The groups are shells around one centre, one inside the other: the same stretched ball of 2 dimensions in 8 sizes.
Some rows, each with its group after it:
[-1.21 -1.57  1.01 -0.14  5.93  2.31 -2.62  0.54  0.65 -0.16 -0.21  0.43
  4.07]
K477
[ 0.55 -1.17  0.12 -0.04  0.02  0.77 -0.25 -0.83  0.25  0.69  1.13 -0.63
  0.97]
K952
[-0.22 -1.06 -0.62  0.20  1.96  0.89 -0.49 -0.83  0.03  0.37  0.79  0.36
  2.30]
K191
[ 0.16 -1.33  0.60 -0.13  1.47  1.25 -0.97 -0.38  0.44  0.49  0.78 -0.54
  1.64]
K477
[-0.40 -1.41  0.69 -0.12  3.25  1.64 -1.59 -0.04  0.50  0.22  0.39 -0.11
  2.63]
K332
[ 0.12 -1.33  0.60 -0.13  1.62  1.28 -1.01 -0.34  0.44  0.46  0.75 -0.49
  1.73]
K978
[ 1.24 -0.59 -1.88  0.41 -3.20 -0.64  1.83 -2.24 -0.49  1.09  2.00 -0.26
 -0.26]
K191
[-0.60 -1.20 -0.22  0.12  3.36  1.33 -1.16 -0.42  0.19  0.18  0.45  0.49
  2.98]
K439
[ 1.09 -0.93 -0.58  0.10 -2.04  0.09  0.78 -1.48 -0.02  0.96  1.64 -0.75
  0.00]
K38
[ 0.42 -1.23  0.34 -0.09  0.56  0.96 -0.53 -0.64  0.34  0.61  1.00 -0.62
  1.20]
K978
[ 0.45 -0.76 -1.54  0.39 -0.60  0.02  0.82 -1.66 -0.33  0.71  1.41  0.24
  1.13]
K136
[ 0.77 -0.65 -1.82  0.43 -1.75 -0.31  1.33 -1.97 -0.44  0.88  1.67  0.10
  0.55]
K136
[-0.38 -1.16 -0.30  0.13  2.64  1.15 -0.87 -0.58  0.15  0.28  0.61  0.35
  2.59]
K332
[ 1.49 -0.74 -1.19  0.23 -3.57 -0.45  1.59 -2.00 -0.26  1.18  2.01 -0.80
 -0.69]
K38
[ 0.35 -0.84 -1.27  0.33 -0.14  0.22  0.53 -1.47 -0.23  0.66  1.29  0.20
  1.31]
K952
[-0.55 -1.50  0.99 -0.18  3.90  1.88 -1.95  0.20  0.61  0.14  0.23 -0.12
  2.91]
K439

New rows. What belongs after each?
[ 1.50 -0.74 -1.22  0.23 -3.64 -0.48  1.63 -2.02 -0.27  1.18  2.03 -0.79
 -0.71]
K38
[ 1.47 -0.72 -1.27  0.24 -3.59 -0.49  1.64 -2.03 -0.29  1.17  2.02 -0.75
 -0.67]
K332
[-0.48 -1.12 -0.49  0.19  2.83  1.11 -0.84 -0.63  0.09  0.24  0.59  0.51
  2.76]
K477
[-0.77 -1.35  0.32  0.00  4.17  1.70 -1.70 -0.06  0.39  0.07  0.23  0.38
  3.28]
K38
[ 1.77 -0.65 -1.40  0.26 -4.58 -0.74  2.03 -2.26 -0.35  1.31  2.24 -0.94
 -1.20]
K978
[-0.79 -1.32  0.18  0.04  4.19  1.64 -1.62 -0.11  0.34  0.06  0.24  0.47
  3.33]
K952
[ 1.25 -0.86 -0.80  0.14 -2.65 -0.12  1.09 -1.68 -0.11  1.05  1.78 -0.78
 -0.28]
K38
[ 1.65 -0.74 -1.10  0.19 -4.04 -0.51  1.70 -2.03 -0.23  1.24  2.11 -0.98
 -0.98]
K477
[ 1.65 -0.76 -1.04  0.18 -4.02 -0.49  1.66 -2.00 -0.21  1.24  2.09 -1.01
 -0.99]
K136
[ 1.33 -0.60 -1.79  0.39 -3.42 -0.64  1.85 -2.23 -0.46  1.13  2.04 -0.38
 -0.41]
K332
[ 1.18 -0.92 -0.60  0.10 -2.31  0.03  0.88 -1.53 -0.04  1.01  1.69 -0.82
 -0.15]
K952
[ 1.58 -0.68 -1.40  0.27 -3.98 -0.61  1.84 -2.16 -0.34  1.23  2.12 -0.77
 -0.86]
K38
[ 1.62 -0.64 -1.54  0.31 -4.19 -0.71  1.98 -2.25 -0.39  1.25  2.18 -0.74
 -0.93]
K38
[ 0.42 -1.23  0.30 -0.08  0.55  0.94 -0.51 -0.66  0.32  0.61  1.00 -0.60
  1.21]
K439
[ 0.74 -1.06 -0.21  0.03 -0.76  0.49  0.18 -1.10  0.12  0.78  1.33 -0.63
  0.62]
K332
[ 1.60 -0.51 -2.04  0.43 -4.41 -0.94  2.31 -2.51 -0.56  1.26  2.27 -0.49
 -0.90]
K952
[ 2.03 -0.53 -1.79  0.34 -5.60 -1.09  2.56 -2.60 -0.50  1.45  2.50 -0.97
 -1.66]
K136
[ 1.06 -0.63 -1.78  0.41 -2.58 -0.47  1.58 -2.09 -0.44  1.00  1.86 -0.15
  0.07]
K191
[-0.69 -1.49  0.90 -0.15  4.27  1.93 -2.02  0.22  0.59  0.08  0.16  0.04
  3.15]
K191
[ 1.86 -0.40 -2.37  0.50 -5.38 -1.26  2.79 -2.81 -0.69  1.40  2.50 -0.55
 -1.35]
K136
[ 1.71 -0.58 -1.74  0.35 -4.59 -0.86  2.21 -2.40 -0.46  1.30  2.28 -0.73
 -1.09]
K191
[ 1.57 -0.56 -1.85  0.38 -4.18 -0.82  2.14 -2.38 -0.49  1.24  2.20 -0.55
 -0.83]
K38
[ 0.83 -1.08 -0.08 -0.01 -0.96  0.50  0.18 -1.08  0.16  0.83  1.36 -0.78
  0.46]
K978
[ 0.10 -1.32  0.57 -0.12  1.65  1.27 -1.01 -0.36  0.43  0.47  0.75 -0.47
  1.76]
K439
[ 1.70 -0.60 -1.65  0.33 -4.50 -0.81  2.14 -2.35 -0.43  1.29  2.25 -0.76
 -1.08]
K191
[ 0.59 -1.12 -0.05  0.00 -0.18  0.67 -0.09 -0.94  0.19  0.71  1.19 -0.59
  0.90]
K332
[ 1.08 -1.00 -0.32  0.04 -1.85  0.22  0.60 -1.33  0.07  0.95  1.57 -0.87
  0.03]
K477
[-0.21 -1.07 -0.58  0.19  1.94  0.90 -0.50 -0.82  0.04  0.37  0.79  0.33
  2.28]
K38
[ 0.37 -1.20  0.17 -0.04  0.60  0.91 -0.46 -0.71  0.28  0.60  1.00 -0.50
  1.28]
K332
[-0.51 -1.43  0.73 -0.12  3.64  1.73 -1.73  0.04  0.52  0.17  0.31 -0.03
  2.85]
K332
[-1.11 -1.42  0.44 -0.01  5.29  1.97 -2.11  0.18  0.45 -0.09 -0.02  0.62
  3.89]
K136
[-1.05 -1.48  0.70 -0.08  5.25  2.05 -2.24  0.29  0.54 -0.07 -0.03  0.44
  3.78]
K439
[ 1.00 -0.65 -1.75  0.40 -2.42 -0.43  1.52 -2.05 -0.43  0.98  1.82 -0.13
  0.15]
K191
[ 1.02 -0.99 -0.39  0.06 -1.71  0.22  0.58 -1.34  0.05  0.92  1.54 -0.78
  0.13]
K952
[ 1.23 -0.59 -1.88  0.42 -3.20 -0.63  1.83 -2.24 -0.49  1.09  2.00 -0.26
 -0.26]
K191
[-0.94 -1.35  0.20  0.04  4.64  1.74 -1.78 -0.03  0.35  0.00  0.15  0.58
  3.58]
K477
[-0.85 -1.39  0.40 -0.02  4.48  1.79 -1.83  0.03  0.42  0.03  0.16  0.41
  3.43]
K191
[-0.69 -1.51  0.98 -0.18  4.29  1.96 -2.07  0.25  0.62  0.07  0.15  0.00
  3.14]
K952
[-0.02 -1.34  0.58 -0.12  2.03  1.35 -1.13 -0.29  0.44  0.41  0.67 -0.37
  1.97]
K191
[-0.74 -1.37  0.41 -0.03  4.16  1.72 -1.74 -0.02  0.42  0.08  0.23  0.32
  3.24]
K332
[ 1.50 -0.71 -1.33  0.26 -3.70 -0.53  1.71 -2.08 -0.31  1.18  2.05 -0.74
 -0.72]
K332
[ 1.57 -0.67 -1.39  0.27 -3.96 -0.60  1.83 -2.15 -0.33  1.22  2.12 -0.77
 -0.85]
K38
